All groups share one centre, and each spreads out both ways along 5 directions, with some noise.
In the rows, zero is written as 128.
Known rows, each followed by its group:
[127 117  89 132  69 106 115  89 130 114  78 160  86]
R
[156 148 111 135 138 106 118 115 100 130 116 121 126]
R
[108 149 115 109 131 120 118  73 111 126 108 145 188]
N
[144 145 160 170 141 139 131 128 130 113 127 125 160]
W
[125 130 133 117 113 124 121 122 149 117 116 144 112]
R
[142 143 140  51 135  80 121 162 108 121 140 129  58]
N
[121 122 141 115  79  93 146  88  97 142 115 122 156]
G
[132 141 131 148 119 134 118 163 148  87 109 158 121]
L
[126 134 112 113 126 124 116 122 127 126 117 140 126]
K
[107 134  70 105 201 142 141  99  76 173 138 111 155]
N
[131 142 115 123 118 123 110 140 136 105 116 153 135]
K
[122 137 132  79 103 104 117 115 172 133 118 112  70]
A
[ 83 111 124 118  71 120 147 104 135 129 102 139 148]
J
[132 142 121 141 132 127 122 142 139 108 113 142 123]
L
[115 141 147 203  45 153  98  78 201  64  64 182 211]
N
[158 102 146 131  90 117  96 103 141 108 126 149  88]
J
[126 136 144 118 121 112 121 115 124 106 120 155 132]
A
[148 135 192  78 122 103 100  80 109 133 176 123 183]
K
[132 136 162 100 154 117 126 108 119 131 148 127 125]
G
[121 133 167  70 136 104 134 122 107 144 165 108 155]
W
[116 164 131  62  98  95 100 165 123  96 124 150 158]
W
[117 127 119 109  93 113 117 109 153 115 106 140  99]
N
[186 182 101  96  90  88  85 167 181 109 108  83  66]
R
[147  78 147 174 112 151 127  98 124 129 147 137 130]
J
[102 173  97 126 148 130 136 171 143 106  95 140 144]
J
[120 127 143 140 123 130 130 130  84 113 132 158 199]
J
[126  95 225  89 103 106 134  88 140 129 168 128 108]
L
[157 101 187 203 102 174 108 133 191  97 147 133 148]
K
[122  88 163 141 118 152 146 106 194 152 144  89  75]
R
[124 177 130  92 119  91 112 152 116  82  96 173 121]
K
[136 153 142 105 122  98 121 121  82 115 128 143 183]
G
[101  80  90 155 195 181 159  50 133 216 148  79 125]
L
[ 99 133 150  90 103 115 118 133 151  94 113 175 122]
R
[105  95 195  73 118  99 159  45 108 180 163  88 146]
J
[119 137 144 191 124 139 161 164 174  81  76 162  42]
K
[132 114 166 133 118 126 139 114 149 131 136 120 101]
L
[116 122 174 100  90  77 169  53  57 169 134  90 189]
G
[132 123 179  71  80  75 125  81 143 132 127 118  89]
L
[146 116  90 119 112 135 106 131  97 147 149 109 174]
A
[152 118 158  74 114 106  80  89 126 117 150 148 118]
G
[135 135 162 101 182 129 123 113 129 129 161 127 116]
G
[129 132 117 163 178 155 141 143 113 135 135 125 148]
N
[142 131 130 175 110 136 125 116 161 103  93 148 112]
W
[127 123 157 124 116 128 135 132 139 126 142 109 149]
W
[153 156 166 115 125 107 118 183 130  81 130 156  98]
N
[148 165 139 124 126  99 125 141 124 106 110 127 123]
L
[106 122 160 127 136 103 182 106 146 131  98 132  18]
K
[118 160 133 111 155 121 134 142 112 121 126 138 160]
J
[130  97 182 124 162 131 150  69 113 172 172  95 129]
A
[133 127 142 150 168 148 138 126 110 136 148 124 156]
A
[144 155 164 147 135 116 124 105 120  99 116 140 148]
W
[139 107 156 103  84 102 115  75 110 135 136 129 134]
G
[110 146 209 138 212 133 171 104 135 125 142 138 105]
A
[150 140 127  97 104  93 110 107 138 122 116 116 106]
R
[120 135 165 174 163 142 144 133 122  97 117 167 137]
A
[157 143 166 204 102 135 124 107 163  95  98 134 148]
W

New rows, each followed by its group:
[132 141 171 112 114 117 124 141 125 126 151 113 176]
W
[129 128 181 120 130 105 142 108 136 120 131 131  87]
K
[132 122 220 115  97  91 153  80 163 114 123 128  50]
K
[139 142 182 152 127 133 124 122 138  95 134 143 161]
N
[135 187  82 126 189 144 114 212 134 116 127 113 141]
A
[111 108 117 126 107 143 132 153 156 138 134 121 117]
W
[137 127  72 176 110 155 104 161 117 105 114 157 172]
A
[182  49 114 159  85 171  46  89 154 111 160 173 107]
G
[109  93 111 139  84 149 133 136 185 139 121 116  86]
W
[122 139 146 106 133 116 129 118 149 127 125 120  99]
A
[ 78  76  87 183  44 166 152 117 193 133  70 139 101]
J
[124 139 123 113 129 123 119 138 147 120 123 125 109]
A
[ 98 153 129 116  96  93 149 131 144 120  83 130 112]
G
[124 147 108  96 136 113 117 101 118 136 116 131 129]
L
[112 148 162  95 158 108 141 109  96 140 147 121 169]
J
[129 103 105 139  68 134 110 119 146 118 105 148 118]
A
[123 148 128 166 208 160 153 154 123 139 144 114 154]
J
[110 112  44 184 196 192 141 171 138 131 106 160  71]
W
[136 127 199  96 153 127 135 126 178 157 182  75 103]
R
[131 142 151 129  86 114 113 138 160  87 100 161  98]
K
[129 115 189 126 176 146 137 115 108 137 182 130 162]
L
[115 137 135 127 147 128 127 126 103 110 121 166 158]
R
[102 147 140  18  91  84 105 163 116 124 157 124 155]
W
[107  97 116  73 129 114 131  96 137 153 127 132  56]
W
[108 141  96 134 137 122 148 146 137 114  84 151  80]
K
[135 125 119 126 106 132 100 132 160 100 111 154  89]
G
[104 101 127 139 135 168 116 137 152 115 135 170 135]
L
[165 147 196 178 104 110 125  57 148  96  99 131 137]
W
[ 89 146   9  62 107 108 102 132 109 135  81 151 120]
K
[120 138 142 109 117 108 134 111 117 126 119 128 141]
G
[139 135 221 233 193 155 190 160 153  92 128 133  79]
K
[135 132 102 111  78 120  86 133 165  84  95 171  95]
G
[137 142 140 144 156 138 134 162 119 111 135 136 126]
N
[111 143  73  93 123 110 100 136 134 100  85 183  61]
W
[159 156 162 215  86 132 119 105 172  79  77 145 143]
W
[149 118 143 166 158 151 144 191 144 119 146 127  67]
N
[120 126 134 156 133 130 155 116  99 140 124 116 165]
G
[122 175 133  87 147 103 109 153 136  92 109 159 119]
G
[141 129 145 168  88 127 126  97 164 105  96 134 106]
W
[140 119 131 122 108 110 122 104 144 141 122 110  95]
R
[128 133 152  82  94  82 126  84  91 132 129 132 157]
G
[111 135 155 108 133 126 127 128 143 112 133 143 122]
R
[119 169 161 125 193 127 145 140 137 105 121 142 107]
A
[121 141 179  70 113 103 117 138 178 115 146 116 101]
R
[127 103 133 135  93 136 122 105 171 132 122 121  98]
K
[139 102 145 136 104 147 103 105 157 134 143 117 152]
K
[168 115 118 153 139 152  83 131 102 106 153 167 165]
G
[117 143 137 135  92 121 113  97 154 101  98 154 156]
N
[141 150 151 176 164 145 139 167 127  95 123 150 143]
K
[132 148 166  90 128 100 116 101 114 115 134 135 150]
N
[128 159 148  96 137  94 126 129 115 106 115 147 116]
K
[ 88  78 149 118 102 135 172  64 164 181 132  84  98]
J
[121 174 147  67 107  63 115 135 116  85  90 170  94]
K
[135 120 142 118  89 105 122  94  99 127 127 132 154]
G
[149 165 158  56 156  78 115 175  89 105 153 135  90]
N
[147 155 119 133 160 117 122 131  83 120 121 141 156]
R
[114 126 131  99 125 133 128 152 133 136 149 115 144]
W
[114 145  89  61  85  94  83 118 130 115 100 148 130]
K
[141  94 125 193 145 168 150 126 168 161 138  83  90]
R
[127  90 100 174 102 159 135 120 167 141 120 121 104]
A
[127 118 193 164 108 145 132  68 165 115 129 132 173]
N
[130 127 141 114 123 121 116 112 144 123 129 139 112]
G
[135 100  92 191 130 153 141 100 119 143 105 130 113]
R
[117 137 116 147 144 141 128 137 108 106 112 164 148]
R
[124 118 181 133 159 129 148  91 117 135 146 130 130]
A
[106 120  83 139 148 144 151 124 129 145 102 126  89]
K
[122 142 129 123 140 117 139 130 123 119 110 147 102]
K
[112 153 119  65 134  85 122 112 103 127 113 143 112]
K
[127  75  81 232 166 203 166 175 178 153 128 101  51]
N
[115 133  95  55 129  84 106  89 120 118  95 174  43]
W
[129 124 154 101 159 115 137  82 109 157 148 102 132]
L
[141 113  80 218 127 192 110 168 168  96 110 164 123]
G
[135 142 128  72 120  88 116 166 129 108 128 140  57]
N
[ 98 119 101  22 142  96 119 128 108 149 138 145  74]
W
[121 128 145  90  80  88 125  95 125 121 111 132 120]
G
[118 127 114  85  74 103 104 108 154 113 103 145  98]
K
